The rows are grouped in 5 different ways at once. Each group adds its own fixed numbers to the row, and there is some noise. The rows also spread widely along 13 directions, which tell nothing about the answers.
In the rows, 128 means zero.
Known rows, each followed by its group in each grouping:
[133 110 136 134 100 120 109 131 103  88 176 146 166 122 170 143 102 145
  77 156 163 132 127  99 122 158 147]	Y K_237 paf K_878 K_855
[134 146 133  67 132 142 100 152 172 158  84 106  92 129 103  86 169 109
 120 104  98 142 115 154 175 130  81]	G K_171 zuso K_771 K_801
[168 103 110  81  86 150  96 143 139  90 119 112 113  71 143  89 113  84
  36 133 148 115 119 135 121 159 130]	Y K_487 Laf K_153 K_177
[122 102 122 150 115  94 116 141 123  72 120 136 140 108  98 124 111 104
 159 141 161 134 125 143 146 164 142]	G K_884 zag K_771 K_88
[ 99 168 178 145 149 123 141 131 180 166 141 138 116 112  86 139 182 142
 156  73  69 125 122 127 143 150  97]	J K_141 Laf K_73 K_618
[164  84 135 129 133 154  93 149 118 172 145 152 144 147 117 116  79 158
 137 153 154  84 185 137  81 130 124]	J K_237 zag K_153 K_177
[172 131 105  95 111 143 105 132 122 107  59 156  85 120 150  33  94 126
  96 164 120 134  85 124 172 112  91]	G K_171 rudo K_878 K_801
[178  99  67  69  83 119 101 152 114  97  73 120 116 142 120  87  78 100
 131 199 154 127 152 163 118 119 124]	G K_487 zuso K_73 K_855
[176 115 112  87 116 121 136 151 168 207 160  81 136 173  94 101 168  92
 143 158 107 130 156 130 138 123 125]	Y K_390 natub K_329 K_503
[110 121 153 165 160 116 114 132 114 122 148 111 218 105 194 125 148 163
 118 116 135 124 154 132 101 131 171]	G K_390 natub K_329 K_88
[145 149 107  57 107 115 102 151 133 136  99 175  89 109 137 118 124 147
 115 159  71 118 126 124 186 105 104]	J K_141 rudo K_782 K_503
[160 151  91  62  78  98 125 122 157 162 201 100  78 133 131 167 119  83
 133 170 114 152 140 117 148  87 100]	G K_884 paf K_782 K_618
[161 110 147 186 132 101 149 138 169 152 156 158 140  97  98 120 172 141
 149 117  83 104 132 129 161 146 155]	Y K_390 natub K_878 K_177
[175 182 139 144 103  86 158 111 148 180 120 116 116 169 140 103 163 115
 141 151  74 134 119 115 134 114 168]	G K_141 Laf K_329 K_88
[185 145  77  74  94 107 118 132 160 172 156  70 112 102 164 119 153  72
  86 168 102 140 131 142 131  87 137]	G K_884 zag K_771 K_855
[131 150 128 142 135  95 120 128  79 125 111 129 162 197 130 142  98 121
 169 178 135 145 141  91  91 152 188]	G K_487 zag K_329 K_177
[133  92 176 186 135 153 101 120 129  99 151 138 133  83 149 109 111 126
  76  84 164 111 105 120 102 172 130]	Y K_237 Laf K_153 K_801
[136 160 146 138  94 146 128 112 130 104 108 140 109 132 146 102  95 134
 104 127 150 136 110 129 100 149  87]	Y K_171 Laf K_73 K_855
[122 126 134 148 160 138 139 156 138 138 106 144 130  77  95 101 159 112
 133 111  63 132  97  96 153 159 143]	G K_390 zuso K_329 K_618
[150  74 124 104 130 161  85 139 146 110 111 109 111  89 109  90  97  78
  90 102 168  97 130 160  98 163 101]	J K_487 Laf K_878 K_177
[ 76 117 117  67 180 142  88 160 126 113 140  42 193 150 124 111 103  89
 176 141 176 172 142 126 119 138  85]	G K_237 natub K_153 K_177
[135 118 156 147  99 112 103 114 166 114 135 150  56  91 100 182 139  91
 114  77 123 112 133 173 110 162 137]	Y K_237 natub K_73 K_855
[187 121  71 120 130 107 139 135 120 160 104  97 153 124 161 101 115 102
 155 186  94 125 158 136 107  90 165]	Y K_390 Laf K_153 K_503
[160 108 145 167 146 102 120 127 128 157 124 139 125 117 134 112 162 111
 115 113  76 108 127 126 139 135 179]	G K_390 Laf K_73 K_855
[137  95 123  83 104 115  99 144 156  89 162 126 113  74 112 124 141 107
  91 113 145 126 131 153 174 151  94]	Y K_171 Laf K_771 K_618
[159  98 118 111 163  80 105 147 128 188 173  98 196 146 150 153 166 139
 157 146  98 114 196 158 137  92 181]	Y K_390 zuso K_329 K_177
[158 103 154 141 152  65  90 114 127 143 147 146 157 138 162 134 173 158
 142 120 105 107 170 184 171  93 156]	Y K_390 zag K_73 K_855
[148 118 170 160 133 142  98 123  77 117  47 196 105 146 134 119 110 149
  75 107 113 101 136 118  79 170 187]	Y K_487 paf K_73 K_618
[161 115 121 105 129 116 105 145 133 123 112  96 157 115 168  71 138 118
 100 147 133 126 131 152 140 115 125]	J K_884 paf K_153 K_855
[116 120 126 124 151 140 142 144 183 165 155  29 140 156  60 125 159  36
 165 111 141 166 116 131  90 181 110]	Y K_237 zag K_878 K_855
[147  93 116 161 149 114 122 129 124  60  65 121 157  59 149  38 109 107
 129 123 138 114  92 157 150 144 126]	J K_141 Laf K_878 K_88
[146 197 117 126 129 113 166 116 156 195 121 132  86 124 128 135 144 106
 170 140  40 145  92  90 154 102 125]	J K_390 paf K_878 K_88
[121 157  96  85  82 139 114 139 130 102 137 164 115  85 156 144  89 144
 100 165 128 135 126 110 140 120 100]	G K_884 paf K_878 K_503
[107 199 105  84  99 141 143 142 125 149 106 106 101 167 103 146 111  86
 141 177  95 179 113  71  89 159 143]	G K_237 zag K_153 K_618
[166 141 126 136 124 108 138 133 120 200 193 157 125 134 144 154 137 142
 123 165  73 122 139  74 138 102 161]	G K_884 zag K_782 K_618
[158  73 136 219 146 115 154 142 158 122 123  96 165  90  98  85 147  91
 150 100 133 109 128 137  95 171 155]	Y K_141 paf K_782 K_503
[165 152  85 128  93  79 147 127 142 108 135 131 127  91 147 135 127 111
 141 170  98 138 121 131 159 118 152]	Y K_171 zuso K_878 K_177
[128 141 139 103 152 122 137 144 178 175 172  48 183 122 139 111 192 107
 129 100 116 149 132 150 144 124 107]	Y K_171 zuso K_329 K_88
[157 109 111 137 106 100 141 135 181 139 141  68 137 171  78  97 114  98
 237 148 178 141 173 186 116 115  80]	G K_171 paf K_153 K_88
[196 104  92 126 136 110 125 120 127 142 158  85 146  98 179  97 111  88
 124 161 132 123 128 131 122  84 133]	Y K_487 natub K_153 K_503
[ 95 193 132  98 125 144 132 132 144 152 118 100 135 138 154 162 147 119
 102 123 105 160 121 119  91 145 141]	Y K_884 rudo K_878 K_88
[ 74 145 150 120 119  84 127 156 152 120 213  88 189 152 120 189 175 126
 152 136 133 169 148 103 144 170 150]	G K_390 paf K_153 K_855
[109 210 110 124  95 127 169 132 149 136 152 139 128  98 137 151 122 144
 146 166  76 169  90  64 141 130 110]	Y K_237 Laf K_73 K_801
[140 152 134 135 106  89 132 121 145 135 138  97 185 189 152  75 150 157
 167 169 140 155 148 141 149 107 115]	G K_390 Laf K_73 K_801
[ 87 108 143 100 172 150  80 157 135 108 111 137 180 102 124 103 119 171
 161 103 145 125 158 167 155 118  59]	G K_237 zuso K_73 K_503
[137 108 181 167 123 132 122 137 175 127 117 153 117 114  72 112 170 135
 127  68 126 104 133 164 140 174 107]	Y K_487 zuso K_73 K_503

New rows, each followed by its group in each grouping:
[ 98 150 153 172 133  75 140 133 132 119 145 130 190 178 131 136 162 161
 179 148 115 153 137 106 149 158 170]	G K_390 Laf K_878 K_801
[136 151 148 116  91 113 136 136 165 120 172  88 179 150 156  81 160 149
 110 149 162 157 126 142 154 128  96]	Y K_884 rudo K_153 K_88
[106 137 128 109 180  98 123 145 153 165 125  66 127 157  80 141 161  54
 188 112  89 155 118 121 141 150 147]	G K_141 natub K_878 K_177
[145 144  64 126 136 100 143 134 114 151 113 108 133 136 137 137  92  96
 194 192 104 150 130 107 110 104 157]	G K_171 zag K_878 K_801
[113 184 147  70 121 109  99 106 100 124 131 125 103 191 168 139 101 118
 115 154 130 161  94  91 148 127 101]	J K_141 paf K_878 K_855
[166 126 141 141 113 133 118 137 156 136 110 109 139  89 166  59 166 132
  47 117 114 116 102 130 130 141 137]	J K_141 rudo K_771 K_801
[187 153 134 120  73 123 143 120 149 184 104 104 117 203 126  58 151 110
 102 158 114 123 137 128 113 136 132]	J K_390 Laf K_73 K_503
[111 121 103 100 167 163 141 167 141 131 127  94 132  63  94 127 132  68
 123 117  90 152  89  81 127 168 112]	Y K_487 zuso K_782 K_618
[120  74 131  91 166 144  97 162 123 115 131 157 170 123  97  86 115 168
 154 138 138 124 152 136 183 129  69]	Y K_390 paf K_878 K_618
[101 203 131  93 144 165 138 153 128 194  62 101 125 181 111 122 137 109
 139 136  85 158 113  87  89 157 120]	J K_884 zuso K_771 K_503
[170 140 177 168 103  98 139 117 133 164 147 156  83 147 131 116 173  99
  78 115  76 116  85  86 161 164 189]	J K_390 rudo K_153 K_88
[145 123 117 130 116 132 143 145 150 160 176 104 185 147 139 106 106 163
 182 174 156 126 168 131 109 107  92]	J K_390 natub K_153 K_88
[117 132 151 185 126 122 125 115 158  73 102 138 114  78 102  97 114 124
 165  95 146 131 102 163 121 154  82]	G K_141 zag K_73 K_855
[168  71 149 160 148 143  83 122  71 130 111 180 102 110 146 129  82 106
  70 112 131  84 121  99 104 155 174]	Y K_237 Laf K_771 K_503
[144 193 113 110  70  99 153 134 206 179 115  91 110 156 113 135 195 120
 156 146  70 148 161 153 120 127 145]	G K_390 Laf K_782 K_801
[157 118 150 197  82  96 145 127 130 110 140 129 134 147 129 114 134 108
 112 142 149 123 124 116 103 177 197]	G K_884 natub K_153 K_88
[162  93  89 129 121 167 116 142 108  95 116 183 115   9 155 115  45 143
  99 152 129  95 122 124 106 117 116]	Y K_141 zag K_153 K_88
[135  98 157 167 147  90 121 121 106 122 158 131 176 180 134 133 115 142
 161 138 161 124 145 126 126 149 159]	Y K_141 natub K_878 K_88
[153 101 135 123 156 149 126 160 114 178 136 162 123 126 104 109 108 124
 136 142  95 107 126  85 150 130 134]	G K_884 Laf K_153 K_88
[140 109 135  60 107 174 102 173 137 168 160 182 105  88 121 144 123 155
  51 125 105 100 139 107 150 143 112]	Y K_171 rudo K_329 K_88
[137  86 118 180 172 118 148 160 140 101 128 125 182  43 116  88 124 120
 179 125 116 116 106 116 151 141 128]	J K_487 paf K_153 K_88
[131  88 156 137 184 127 113 155 128 142  65 117 147 187  71  50 155 101
 168 117 114 137 116 126 163 167 127]	G K_390 paf K_878 K_855
[161 127 105 112 116 107 138 157 122 165  87 117 141 147 112 124 155  95
 122 164  87 126 147 127 108 151 213]	Y K_884 zag K_329 K_88
[116 158 126  57  79 151 118 151 166 144 144 118  93 139  99 134 141 111
 102 143 118 151 139 114 129 155 100]	G K_390 natub K_153 K_618
[152 137 123  78 117 137 131 159 138 209 160 165 114 153 112 140 133 142
 122 167  74 115 137  80 161 124 136]	J K_237 natub K_878 K_88
[170 143 110 159 113  51 147 112 154 139 145 123 118 113 122 169 156  96
 194 142  84 122 141 150 139 114 174]	Y K_487 Laf K_329 K_503
[150  97 136 148 135 163 150 151 185 150 121  91 135 106  83  66 150  94
 128  96 140 122 119 147 112 168  96]	Y K_171 natub K_878 K_88
[150 137 121 147 134 123 152 155 197 188 111  89 109 113  73 109 180  94
 167 115  77 133 126 134 121 140 139]	G K_141 natub K_771 K_801
[118 111 132  87 178 180 118 180 137 184 118 165 107 122  70 110 124 123
 134 132  79 128  99  59 168 152 100]	G K_487 natub K_878 K_801
[144  80 145 117 109 133  97 150 146 128 128 107 182 179 108  64 157 147
 100 139 174 119 182 168 116 165 130]	G K_390 zag K_878 K_618
[163 122  98 100 110  78  96 127 114 106  82 169  88  90 149 138 121 116
 133 147  86 115 140 157 178  98 165]	G K_390 paf K_771 K_88
[124  96 146 119 146 120 100 153 133 108  79 101 173 184 102  66 123 139
 173 127 176 129 161 187 128 154  85]	J K_171 zuso K_73 K_855
[160 184 125 129  52  98 117  88 162 110 131 107  96 126 187 131 130 116
  86 143 147 137 139 170  94 113 140]	G K_884 natub K_878 K_177
[128 144 128 115 134 106 111 125 142  99  39 146  76 119  88 118 135 108
 180 115  95 140 129 170 146 139 115]	Y K_390 natub K_771 K_618
[164 109 132 125 114  73 111 139 124  99 114 154 122 130 130 101 158 110
 113 147  98 120 115 122 191 149 170]	G K_487 Laf K_782 K_855
[126 109 165 154 169  73 108 134 108 113 131 147 182 167 149  87 149 170
 171 132 132 127 128 135 198 123 125]	J K_171 natub K_73 K_801
[159 140 133 110  77  84 122 119 125 109 191 117 131 144 175 115 127 114
  95 163 151 145 111 105 181 120 129]	G K_171 paf K_153 K_88
[162 122 119 122 118 107 132 140 126 180 106 101 157 201 126 127 140 124
 158 160 113 129 184 138  92 126 176]	Y K_390 paf K_782 K_88
[111 146 144  98 157 150 112 146 122 156 129 104 171 119 159 111 138 147
  92 120 109 133 133 104 102 133 123]	J K_141 paf K_329 K_618
[165 107  75  99 154  80 120 147 118 154 126 120 130  97 129 155 124  90
 186 164  79 120 147 139 158  87 171]	G K_487 zuso K_329 K_88
[131 142 139 178 120  79 158 141 179  87 103 110 146  95 100  78 195  99
 154 117  94 146  80 140 181 180 143]	J K_237 zuso K_878 K_855
[170  60 140 150 154 130 118 173 192 154 125 120 153  72  94  60 180 138
 136  96 111  88 150 172 159 134 113]	J K_487 paf K_153 K_801
[162 189 126 132 107  91 176 130 161 169 141 106 102 170 104 109 156  96
 180 170  79 169  90  91 165 123 117]	Y K_884 paf K_153 K_855
[157 107 119 142 141 148 139 159 140 146 147 154 117  33 134 123 135 116
  82 123  74 114  88  72 147 142 153]	Y K_487 paf K_153 K_801
[121 150 115 172 133  91 132 112 138  85 136 109 180  99 160 119 108 136
 186 148 140 147 132 139 123 118 127]	G K_237 Laf K_878 K_177
[110 132 147 123 178 108 117 149 126 154 138 163 116 104 108 163 139 128
 174 108  65 125 114 105 187 125 139]	G K_141 zuso K_153 K_88
[121 157 105 101 164 108 153 151 121 167 148  65 192 186 111 103 142  92
 177 184 107 178 108  75 149 136 135]	Y K_884 zag K_878 K_177
[156  87 126 128 169 108 112 147 125 159  86 115 124 147  85  84 146  84
 167 133  95 117 140 142 141 142 155]	J K_390 zag K_153 K_618
[108 161 146 109 123 125 107 117 107 163 110 140  89 197 116 192 112 114
 134 126 113 134 152 118  75 162 159]	J K_390 zuso K_878 K_618
[110  93 131 152 160 106 122 176 112 153 137 127 202 145 105 136 153 145
 147 145 104 123 157 104 120 165 203]	G K_141 zag K_73 K_801
[150  98 106 122 141  90 107 132 133  97 118 106 117 101 115 115 119  72
 158 135 121 135 120 155 154 131 140]	Y K_390 rudo K_153 K_177
[108 136 130 144 152 134 151 162 179 159 169  71 154  88  78 126 168  75
 154 106  95 149 108  93 125 166 127]	G K_237 paf K_329 K_177
[112 109 154 119 163 122  94 117 105 121 129 112 119 162 124 122  97  91
 161 108 154 144 117 117 142 135  98]	G K_390 paf K_782 K_88
[109 123 154  60 125 144  64 121 138 136 157  92  89 156 129 138 125  80
  64  98 166 143 114 131 128 155 100]	G K_141 zag K_878 K_801
[157 154 102 174  93 107 174 143 164 161 136 123 128  93 119 142 137 111
 158 156  90 121 137 116  89 134 166]	J K_884 paf K_153 K_503
[146 128 153  93 121 138 118 131 181 163 177  80 121 142 116 104 167 101
  90 107 134 138 114 141 148 144  79]	Y K_141 zuso K_878 K_855
[167 149  91  74 127  99 112 118  96 167 103 105 105 187 147 115 109  69
 125 187  96 144 117  98 137 104 163]	G K_141 zag K_878 K_503
[106 131 160 118 180 130 129 160 164 172 112 124 122  99  70 109 201 100
 138  79  44 127 109 111 169 169 130]	J K_390 Laf K_329 K_618
[130 188  99 115 121 130 156 140 170 143 137  49 178  94 169  90 142 108
 138 147 110 157 118 122 104 118 107]	J K_171 Laf K_153 K_177
[121  97 100 132 144 141 105 140 119 108 120 129 141  80 149 151  80 133
 154 135 145 121 154 141  87 128 123]	Y K_390 natub K_782 K_801
[154  79 121 105 137 137 106 157 114 165 177  95 158 178 126 115  99 112
 122 170 166 125 145  97 102 140 131]	J K_487 rudo K_153 K_801
[156 142  87 138 127 144 148 156 129 126  71 154 144  56 136  93 120 145
 129 167  68 125 130 113 110 126 160]	Y K_237 zag K_153 K_618
[121 105 113 148 167 158 113 138 142 107 130 126 161  15 164 130 100 149
 125 100 130 115 131 144  97 108  96]	Y K_487 paf K_73 K_801
[169 171 128 123  86  93 134 100 136 135 158 132 129 150 182  82 111 159
 134 178 133 141 111 123 166  78  82]	J K_884 Laf K_73 K_801
[171 132 111 119  86 121 103 114 142 163 131 144 120 123 178 142 124 151
  99 147 116  95 188 168  88  96 153]	G K_390 Laf K_878 K_503
[140 173 132  87 105 141 113 107 151 167 130  90  74 143 147 141 121  81
  90 119 115 135 112 129  84 136 110]	J K_141 Laf K_878 K_855
[121 134 181  95 144 106  85 112 142  90 114 141 111 143 119  69 160 137
 123  89 139 145 104 169 222 130  52]	Y K_171 zag K_73 K_618
[144 124 144 149 125 110 141 143 155 126 192 107 185  94 145  93 166 128
  96 129 123 125 108  99 157 147 133]	J K_487 natub K_73 K_177
[128 144 119 120 136 136 124 150 106 164  87 146 141 168 116 131 112 134
 141 162  92 132 149  90 100 147 172]	G K_390 paf K_878 K_177
[124 172 145  92 120 100 117 135 161 169 131  94 133 131 145 149 193 110
 108 111  76 138 133 136 148 132 155]	J K_237 Laf K_771 K_88
[130 155  88  57 104 126  97 133 151 159 152 116 132 118 180 175 110 155
 138 166 122 126 189 167  98  84 104]	J K_390 natub K_878 K_855
[178 147 104  85  80 124 132 117 157 160 146  72  82 152 136 100 118  59
  90 160 129 144 102 116 111 129 110]	J K_141 paf K_878 K_855
[109 115 161 178 201 140 150 141 144 143 133 130 146  96  86 104 149 116
 165  89  88 134  89  92 143 161 115]	Y K_141 natub K_878 K_618
[118 118 149 107 160  90 116 145 150 157 191 126 155 128 125 138 179 137
 144 123  99 127 136 126 194 122 122]	J K_884 natub K_878 K_618
